All groups share one centre, and each spreads out both ways along 11 directions, with some noise.
Some rows, each with its group after it:
[ -6  -5   4  -5   4  -4   7   6 -13   6  -1  -4  18   5   0  -4 -10  -9
  -4]
(0)
[ 11   9 -14  -8   5  29   1  -6   6   5 -12   2   4  -4   6 -13   2   2
   0]
(3)
[  1  -2   0   0  -4   1  -3  -6   7  -9   2   3 -10  14   1  -6   7   1
 -10]
(0)
[ -1   6  13 -11   1   0  -2  -6 -16   6  -1   0  -1   9   5  -2   4  -7
   0]
(0)
[ -2  13  -2   3  -1 -13 -20   2   6  -2   2   4   7  -2  -5   7  18   5
  -1]
(1)
[  2   7  -1   0  -5  -1  -6  10   0   5   9   6  -8  -1  -6 -10   4   4
  15]
(1)
[  8   8  12 -13   7   5  -2  -4 -23  13  -7  -1  12  12  -3   7   7  -7
   2]
(0)
[ -4   7   7   8 -12   1  -2   0  11  -4   4  -6  -7   4  -9   4   3  -6
   2]
(2)
[ -6  -9   6  -3   4  -8  -3  -3 -16  -3   5   4  -6  10  12  -2  -1   1
  -2]
(2)
[-13   6 -16   0   5  -8   4  10  18  -7   0   5  18 -21   3  12   6  13
   1]
(1)
[  5   7   3   4  -6   4  -3   6   0   9   8   3  -5   0  -3 -10  -6   0
  16]
(1)
[-17 -10   3   1   0   9   5  -4   2  -4  11   1 -14  -4  17  11  -7   3
   3]
(1)
[ -3  -9   1   8   0   2   2  -3 -21   5  -8   6  11   4   2  -4 -20  -3
  14]
(2)
[  4   8  -2  -6   7  13   9  -6  14  -4   1   7   0   0 -11   1   0   0
  11]
(3)
[  1  10   9 -11   3   3  -2  -9   4  10  -1   1   7  -4 -13  -5  -4  -8
   6]
(3)
[-20   3  -3 -12   2  14   2  -2   8   3  10  14   3  -2  17  -7  -6   3
   6]
(2)
[  2  11   4   7   3   4  10  -5  12  -8   7   9 -13  -7   6  19   3  -3
  11]
(1)
[  0 -13   1  -2  -2   7 -11 -13 -12  12  -9   3  -6  -3   0  13  -2  10
   3]
(0)
[  6   5  -2   3   0   0  -8  -5   4   0  -5  -3  -6 -12 -15 -10   0 -11
   5]
(3)
[  7  12   6 -10   3  12  12 -10   5   8   8  14  -6   0  24 -26 -19  -5
   8]
(2)
[-13 -10  -7  -1   9   7  -8  -7  -1 -14  -4   3  14  17 -16   1   0   2
  -1]
(2)
[ -9   1   9  -7 -12  14   3 -12  -6   7  -8   9   1  14   3  13   2  -5
  -1]
(3)
[-10   2   3 -12  -1   6  -1 -16   1  -7  -2   5 -26 -11  10   0  10  10
   3]
(0)
[ -5   2  -6  -3  -9  10  10  -1  -1   4  -7  20   1  -3   8  -6  -2 -18
   0]
(1)
[ 22  25   0 -10  11   1   2  -2   5  -2  -4   3   8   7  -2  -9  16   1
  -2]
(0)
[ 19   1   3   2   8   1  11  -7   1 -11   3  12 -19  11   1  -5   2 -15
  -5]
(0)
[-24 -19 -10   4 -13  18 -25 -11  -1  -2 -11   0   0   6 -15  -4   2 -13
  -8]
(1)
[-4 12  3 -6  9 -8 -5 -7  2 -8  2  4 -3 -9  9 -5  6 -6 -2]
(0)
[  0   7   4   0  -2   4  -9 -13  -1   2  -6   2  -6  -8  -5   2   1  -2
   7]
(0)
[ -7   6   0   2 -17   6  -6   8   3   8  -5  -7  12   5 -18  -1   3   0
   7]
(1)
[ 10   9  -9   5  10 -11   8  11  10  -4   4   8  16  -2   7  -8  -1 -13
  -8]
(0)
[-10   5   1   4 -12   0 -15   8   5  15   4 -15  13  -9   4   3  -3  16
   6]
(1)
[ -4  -1  -8   1  -5   8  -5  -4   0   1 -12   5  15   0  -5  -3  -2  -2
   0]
(2)
[  6   3   5  -6  -4   4  -5 -19  -6   7 -11   7 -16  -9   8  -6   2 -13
  -8]
(3)
[  2  -3   3  -8   7  -4  10  -8   0  -4   3   9 -17  -9   9  -2  -2   2
   0]
(3)
[  1  14   1  -6   6  -5  -1  -7   8 -10   4   6 -10  -8  10 -10   9  -1
  -1]
(0)
[  9   5  11   0 -13 -10  16  -4   6  -1  -7  -1  14  21 -10 -12 -10  -6
  -9]
(3)
[  2   6   3  13  -9  -8  -6  -1  10 -12   3  -3 -14   6  -6   6  14  -6
  -7]
(2)
[ 15   6   8  -2   6  -3  10  -2   3  -2   4  -4 -11  -3  -5  -3  -5  10
  12]
(1)
[ 11   6   3   2  14   8 -11 -17   2   0  -1   5  -6  -6 -11   6  -3  -2
  13]
(3)
[ -4   0   0   0  -6   1 -10 -11   0   1 -10  -3   7   1  -1  -8  -2  -6
  -9]
(0)
[  1  -1  -3   6   0  11   5  -3  16 -15   3  -1  -4  14 -12  -9  -4  -5
   0]
(1)
[ 15  10  13  -9  16   1   2  -3   0   0  10  -2  13  26 -17 -20 -14   2
  12]
(2)
[-25 -10  -4   1  -6  -2 -20  -5  -3  -6   1   1   4   4  11   7   8   0
 -13]
(2)
[ -1  11   1 -11  -4  13  20  16  -1  10   6   7   9   8  10  -4  -2  11
  14]
(3)
[ -4   4   2  -8 -13   9  16  -1  -8  -2 -12  20 -11   5 -12   5  14 -18
   5]
(1)
[  7   0   8  -1  -3 -10   6 -10   1   0  -6  -1   3   3  -9  -9 -11  -5
  -5]
(3)
[ 3 12  2 -5  8 -8 24 -4  7 -8 -2 13  4 -8 20 15  3 -2 -5]
(1)
[ -4   1   3   3 -11  -9   7   6  -2  -1   1   4  -7  -4   4  -2   1  -3
   2]
(3)
[  4  21   1   8 -15   8   8   3  30   5   4  -5  -2 -14  -6  -5  -7  -4
  10]
(2)
[  5 -14  -5   5  -9   4  -7  -5  -2   2   0  14 -19  12  12   7   8   2
 -14]
(0)
[ -5  -2   9   9 -10   6  -2  -4  -9  -6  -2   0   3  28 -15   0  -4 -14
   5]
(2)
[ -4   5  -1  11 -18   2  -1   2   7  -3  -7   0  -9  -8 -15  18  13  -8
   4]
(2)
[  4  11   6 -13  12   4 -11  -9   8   0   8   6  -3   6 -14   3  12   0
   5]
(2)
[12  8 -1  8 10 -2 -7  5  0 -6  9  1 -2  5 -3 -5  1  6 12]
(3)
[-11  -4  10 -13   8  14   8 -12  -5   4   4  10   1   6  -2  20  -6   6
  14]
(3)

New rows. What belongs after each?
[-20  -8   2  -4  -5  -3   5  -3   8 -14   4   3  -5   7  -8   9   5  -1
  -6]
(3)
[-12  -7   5  -6   1   9  12 -18   4 -17  -6  -5 -19  -5 -11  -5  -7  -6
   5]
(0)
[  2  -3 -10   7   8   5   2  -8  15  -4  -5  -3  13 -15  -3 -12 -22   7
   5]
(2)
[ -8   3  11  -2  -7   5  10 -19   9  -1  -6  14   4  10 -14  24  -3  -5
   5]
(3)
[-1  5 -1 -9 -5 -9  2 10 -8  8 -3  4  8  0 11 -5 10  6 -6]
(2)
[  4  -8  -7  -3  13  -9 -12 -11  -3  -8  -7   0   2  -3   2  -3   5   7
 -12]
(2)
[ -1   5  -3 -16   8 -24   5  15  -4  -8   4   7   4   1  -8  -6  20  16
   0]
(1)
[  5  -2  11 -12   8  -3   9  -2 -14   5   4   1  -7   5  -3  -3  -4   4
   9]
(2)
[ -4   6 -15 -10 -20  10  19   6   6   8 -24   9   1 -26  -9  -1  12  -1
   2]
(1)
[ 3  1 12 -6  7 -4 14 -7 -7 -3 -2  0  5 11  2  3 -7 -4 -1]
(1)
[ 15  17  -6   8   4   2  13  -4  19  -3  -7   8  15 -11  -3   2  -7  -5
   6]
(1)
[ -3  -7 -10  12   5  -1  -4   7   6 -17   4 -11  -7  -6 -20  -5  -1   0
   8]
(3)
[  6   0   6  -4  -6   3   2  -2  -9   4  -5   0   4  18  -9 -19  -7  -9
  -1]
(1)
[ -6  -8  -2  -2   0   5   1  -1  -4  -6  -2   4  -2   9 -16  -9  -2  -4
   4]
(1)
[10 11  5 -2 -1 -7 -9 -4  1  6  2  0 -8 -5 15 -7  6  7 -4]
(1)
[-15  -5  10 -25   6  22  -1 -21   0   8   3   3 -10  -3  -5   3  -2  -3
   5]
(2)
[-6  4 -4 -1  3 -7 -9  1  8 -9  5  6 -3  0 -1  3 15  5 -3]
(1)
[  4  -3  -8  10   5  11  -5 -20  15 -12 -11   3  -2  -5 -11   4  -5  -9
  -3]
(1)
[ -5 -10  -9  -2   2   0 -18  -2   7 -14   3  -4  -5  12  -9 -23   6   6
 -12]
(1)
[-19  -5   8   5  -1   2 -15   0  -9  -6  14   7  10  30  -6   2  -2 -16
   2]
(1)
[  9   5   7 -11  -9  -6 -11  -5 -21  12 -11   7   2  15  -8 -20   9 -12
  -5]
(1)
[  2   3 -10   1  -3   2   6   4   5 -14  -5  10   3  11  -4  -5  11  -2
  -5]
(2)
[  0   2  14 -14   5 -10  -8  -2 -29  17   4  10  -3   2  20  -2   2   3
   5]
(2)
[  5   3  -6  -7   4 -10   3   7   9 -12   3   1  -8  -1 -14 -10  14  14
   2]
(1)
[  4  -8 -10   7   7  -7   6   3  14 -11   6   4  -1  -3  -1  -7  -8   7
  -2]
(0)
[ 3  1  4 -9  7 -4 -1  0 -9  2  0  2  5  8 -7 -2  2  4  3]
(2)
[  7   5   2 -11   4  -4   7   2  -4   4   1   7  -4  -2   6  -6   5   4
   1]
(2)
[-13  -1  -3 -13  -4   8  -4  -2   4  13  -7  -5  16 -11  -6   1  -1   5
   0]
(2)
[ 19  11   5  -2  -2 -12   4   0  -6   3  -3   5 -14  -3  10  -6  11  -2
  -6]
(2)
[ 13  -3 -15  -3   4  17  15  -5   8   3 -20   5   5 -13 -10   6  -2   1
  -1]
(0)
[  7  15   6 -10   2   4   1  -1   3   2   7  10  -2  12   1 -11   7  -4
   3]
(2)
[  4   8   2  24  -6  -6 -14  -4   8  -4   1  -3   3  -1  -8   5  -5  -6
   7]
(2)
[-11  12   4   0   6 -11  -7  -2  11 -17  15   4  -9  -2   4  -5   7   3
   6]
(0)
[  1  13  12  11  -9   0 -24  -2   7  18  15 -18 -11 -13  27   7  -4  19
   6]
(1)
[  0   3 -12   4  -3  -3   5   8  -3  -8  -6  15   3   3   4  -1  12   0
  -1]
(2)
[-18  -3  -4   6 -15  15  -2   3   7  -3  -1   0  10  14  -8  -1  -1 -11
  -1]
(1)
[ -1   4   3 -16  -3   6  21  11  10   1   1  -9   9   8 -16 -11  -2   7
   3]
(2)
[ 11  -6  -1  -1  19  -1  -2 -21   6 -17   6  13 -37 -11   7   3   3   9
   4]
(0)
[  3  -1  -9 -17   4  -1  -1  -2 -13   4 -14  12   4  -4   5  -2  17   4
 -10]
(2)
[-29   2  -6  -4 -18   9  -5  10   6   8  -2   0  11 -10  -4  15   9   2
   3]
(2)
[-20  -1  -2   0   3   5 -21 -11  18   2   7  -7  14  -8   1   0  -9   5
  -2]
(2)
[ 13   4   0 -10  10  -5  -1  -8   2  -1  -2   3  -5  -5   1  -8   5   4
  -6]
(2)
[ -8   0  -2  -9   0   9  -1  -3   8   0  -4  -5  13   5 -14  -3  -1   3
  -1]
(2)
[ -2  -3  -7  -9   5 -12  -5  -7   1  -7 -15  -4  18   0  -4  -6   7   5
 -20]
(1)
[ 14   3   3 -23   7   6   4 -20  14   8 -10 -10 -11 -21  -1 -14  -1   5
 -14]
(2)
[-16 -12   3  -3 -12   5   2  -3 -15   4  -9   0  -1   4   5   3  -3  -5
  -4]
(2)
[  0 -11   2  20  -8   5   3 -11 -12 -14 -10   5  -9  14  -7   3 -10 -15
   5]
(2)
[  1   0  11  -7  -6   4   7   4 -12  18   7  -4 -21 -16  11  -3 -10  13
  20]
(1)
[  4   8   7  -5  -3  -2   9  -3  -8   1  -8  10   5   7 -11   3   4 -12
   5]
(1)
[ -1   3  -3  11   0 -12  -5 -12  15  -7   3   7 -16 -29  11 -16 -14  -2
   5]
(0)
[ -2  -9   1 -13  11  -2  22  -8  -5  -8  -6   7  -8  -6   6   2  -3   2
  -3]
(1)
[ -4  -5   9  -3  -5   5  -1  -6  -8   2   2  -3 -13   3   0   1  -3   1
   4]
(1)
[ 11   5  -3  -1   8  -9  -8  -5  11  -5   3  -3  -9 -11   9  -8   6  15
  -6]
(1)
[ -4   4   0   5  -6   5   0   0   9 -10  -5  -6  14  15 -20  -3   1 -11
  -3]
(0)
[ -4  11   1   9  -2  -5 -22  -1  12   9   9 -11   6 -14  20  10  -1  17
  -2]
(1)
[-23  -8  -6   7 -11  12 -14  -9   2  -4 -10   1   4  -3 -11  17   5  -8
  -1]
(2)
[  3   1   5  -4   2  -1   2  -9  -1  -7   1   3 -19   1  -2   2   7   1
   1]
(1)
[  5   6   4  -8  -8   0   8   6 -14  21  -8   4   7 -10  -1 -10 -10   0
  14]
(1)
